The rows are grouped in 2 different ways at once. Each group adds its own fixed numbers to the row, and there is some noise. The rows also spread widely along 4 directions, which tell nothing about the answers.
(in the rows, 128 means zero)
Some rows, each with its group in each grouping after it:
[185 131 104 147 180 150 163 160 166 120 105 100 107 104 120 117 131 129
 134 108 158 126  94 126 106 127 114 116 137] -> (3) K_917
[159 196 117 106 142 110 172 152 139 125 116  69  82 112  96 128 127 125
 121 131 121 141 111 156 117 104  84 121 131] -> (1) K_632
[151 190 129 124 126 115 167 128 152 119 130  85 129 135 103 152 143 104
 127 116 113 129 145 146 108  98  87 123 128] -> (2) K_622
[106 189 150  49 115  61 152 171  97 152 121  72  88 180  81 137 125  87
 140 168 112 180 150 158 140  97 124 121 116] -> (4) K_485
[167 104 113 149 157 149 139 147 166 104 118 143 125 127 124 131 120 122
 119 127 153 112 141 102 141 120 144 112 127] -> (3) K_993
[190 132 103 203 143 154 132 171 154  85 158 136 147  95  99 142 108  89
 131 129 149  56 164  87 131  92 122 129 132] -> (0) K_537
[158 104 116 144 149 136 128 153 125 124 116 131 133 141 101 105 119 112
 124 134 153 116 133 104 145 118 154 126 145] -> (5) K_537
[126 158 116  87 142 122 196  92 137 162  86  84 126 146 137  94 202 155
 120  84 114 149  72 159 124 129 116 100 150] -> (5) K_485
[179 151 102 123 162 140 157 156 141 125 107 107  99 113 112 120 125 130
 131 133 137 121  90 133 118 112 112 134 139] -> (4) K_632
[125 199 143 139 110 108 171 135 172 107 145  91 145 138 107 170 165  88
 126 118  96 100 171 134 124  96  87  82 117] -> (0) K_993
[125 196 147 105 115  97 172 121 148 127 129  79 138 162  99 149 152  97
 123 122 102 144 159 151 107 102  93 110 122] -> (2) K_622
[183 185  97 155 170 154 191 131 180 116 116  76 119  83 131 118 173 134
 131  79 145 110  80 145 106 123  79 110 146] -> (1) K_917
[190  90  86 150 171 181 135 129 155  93 112 154 123  97 142 108 121 150
 111 116 169 100 104 108 142 123 149 137 139] -> (1) K_993
[204 197  89 155 186 159 187 147 169 121 111  55  90  89 131 141 158 123
 136  77 153 113  66 157  92 112  70 129 152] -> (2) K_917
[131 153 128 138 131 135 193  97 182 137 115 117 178 132 129 122 203 137
 125  97  93  96 123 134 114 132 108  83 149] -> (5) K_632
[197 111 100 129 165 148 124 172 117 112 109 120  85 114 110 107  91 125
 120 153 167 141  97 113 133 100 135 161 132] -> (4) K_622
[209 129  93 184 189 161 130 196 156  85 140 125 114  83 115 146  94  91
 140 136 173  89 116  96 129 107 123 150 141] -> (4) K_917
[173 144  98  85 166 127 148 159 104 137 103  93  66 126 119 102 126 136
 130 134 154 160  73 142 139 111 137 147 134] -> (4) K_485
[ 98 138 152  83 108  92 155 120 130 148 108 106 149 191 103 110 161 114
 118 143 101 164 161 137 123 111 137 103 130] -> (5) K_622
[166 148 107 126 160 136 157 143 146 126 118  90 124 139 114 136 132 117
 133 119 149 139 121 138 113 118 124 127 135] -> (2) K_917
[108 213 153  95 103  81 177 115 158 130 130  76 137 155  92 139 166  96
 115 124  90 142 163 159 116 101  80  90 117] -> (1) K_622

New rows. What belongs after each?
[168 131 116 152 156 138 144 151 150 118 115 117 120 120 108 113 127 113
 127 126 148 113 123 119 122 118 127 111 132] -> (3) K_537
[165 122 103  86 147 133 138 146  94 150  88  81  72 160 101  69 121 146
 122 144 156 171  89 145 124 113 152 131 134] -> (0) K_537
[157 121 123 149 149 144 152 129 179 104 123 139 144 128 126 140 139 122
 122 113 134 103 139 105 129 123 135 101 128] -> (3) K_993
[177 164  85 123 160 146 177 126 138 130 112  94 102 113 134 124 148 143
 131  93 146 130  80 150 117 112 109 136 144] -> (2) K_485
[153 156 121  89 153 116 143 163 116 137 101  78  59 144 108 122 122 124
 117 139 140 173 115 145 137 103 121 130 143] -> (5) K_993
[140 157 129  89 134  98 125 170 115 117 123  97  73 147  91 130  91 107
 119 161 138 168 155 133 149  97 137 129 122] -> (1) K_993
[133  83 130 117 123 130 130 126 140 123 130 158 181 171 109 117 125 107
 119 157 128 123 169  99 140 118 173 124 112] -> (4) K_622
[163 171 115 105 140 120 158 132 133 135 109  75  99 143 108 122 135 124
 117 123 128 159 108 158 105 106 104 135 133] -> (2) K_622
[134 178 117  89 137 102 174 126 133 138 118  89 114 136 110 121 158 125
 126 119 121 143 119 152 132 111 112 112 130] -> (1) K_485
[ 92 168 145 102 118 111 183  85 180 149 129  97 199 189 118 145 202 112
 138 108  97 123 173 154 104 136 126  73 123] -> (2) K_917
[146 208 134 155 138 110 174 135 167 118 136  84 139 122 102 147 166  77
 135 112 112  91 136 143 111 109  80  94 130] -> (4) K_537
[102 165 144 112 116  96 153 141 155 124 148 110 176 182  90 167 143  79
 143 144 114 133 201 128 122 113 135  99 114] -> (2) K_917
[159 102 114 153 135 151 128 127 158 101 144 163 183 139 117 141 117 108
 118 134 135  98 170  93 127 110 152 137 127] -> (2) K_622
[117  95 121 109 135 133 139 117 150 130 127 141 191 187 114 128 144 121
 133 139 133 136 173 119 127 130 181 109 119] -> (2) K_917
[175 118  93 140 157 150 139 135 126 121 110 120 118 117 113  85 120 133
 123 131 157 121 112 124 135 115 145 129 135] -> (1) K_537
[136 165 113  97 133 118 179 113 149 135 107  97 122 139 115 107 167 146
 120 120 111 143 111 157 113 123 107 103 135] -> (1) K_632
[123 164 125 112 125 115 172 114 146 131 136 117 164 155 116 148 167 107
 131 109 113 118 153 138 124 113 125 110 125] -> (2) K_485
[168 109 111 154 157 142 128 178 151 102 142 140 149 129 104 141 106  88
 141 152 155 102 154  92 138 116 154 136 126] -> (4) K_917
[144 137 118 114 137 131 148 124 150 114 118 121 122 139 124 121 134 129
 114 128 132 131 144 128 143 118 141 114 126] -> (1) K_993
[151 129 112 127 150 136 174 120 157 135 113 130 147 126 130 118 162 134
 128 104 137 116 108 127 128 125 129 108 133] -> (3) K_485
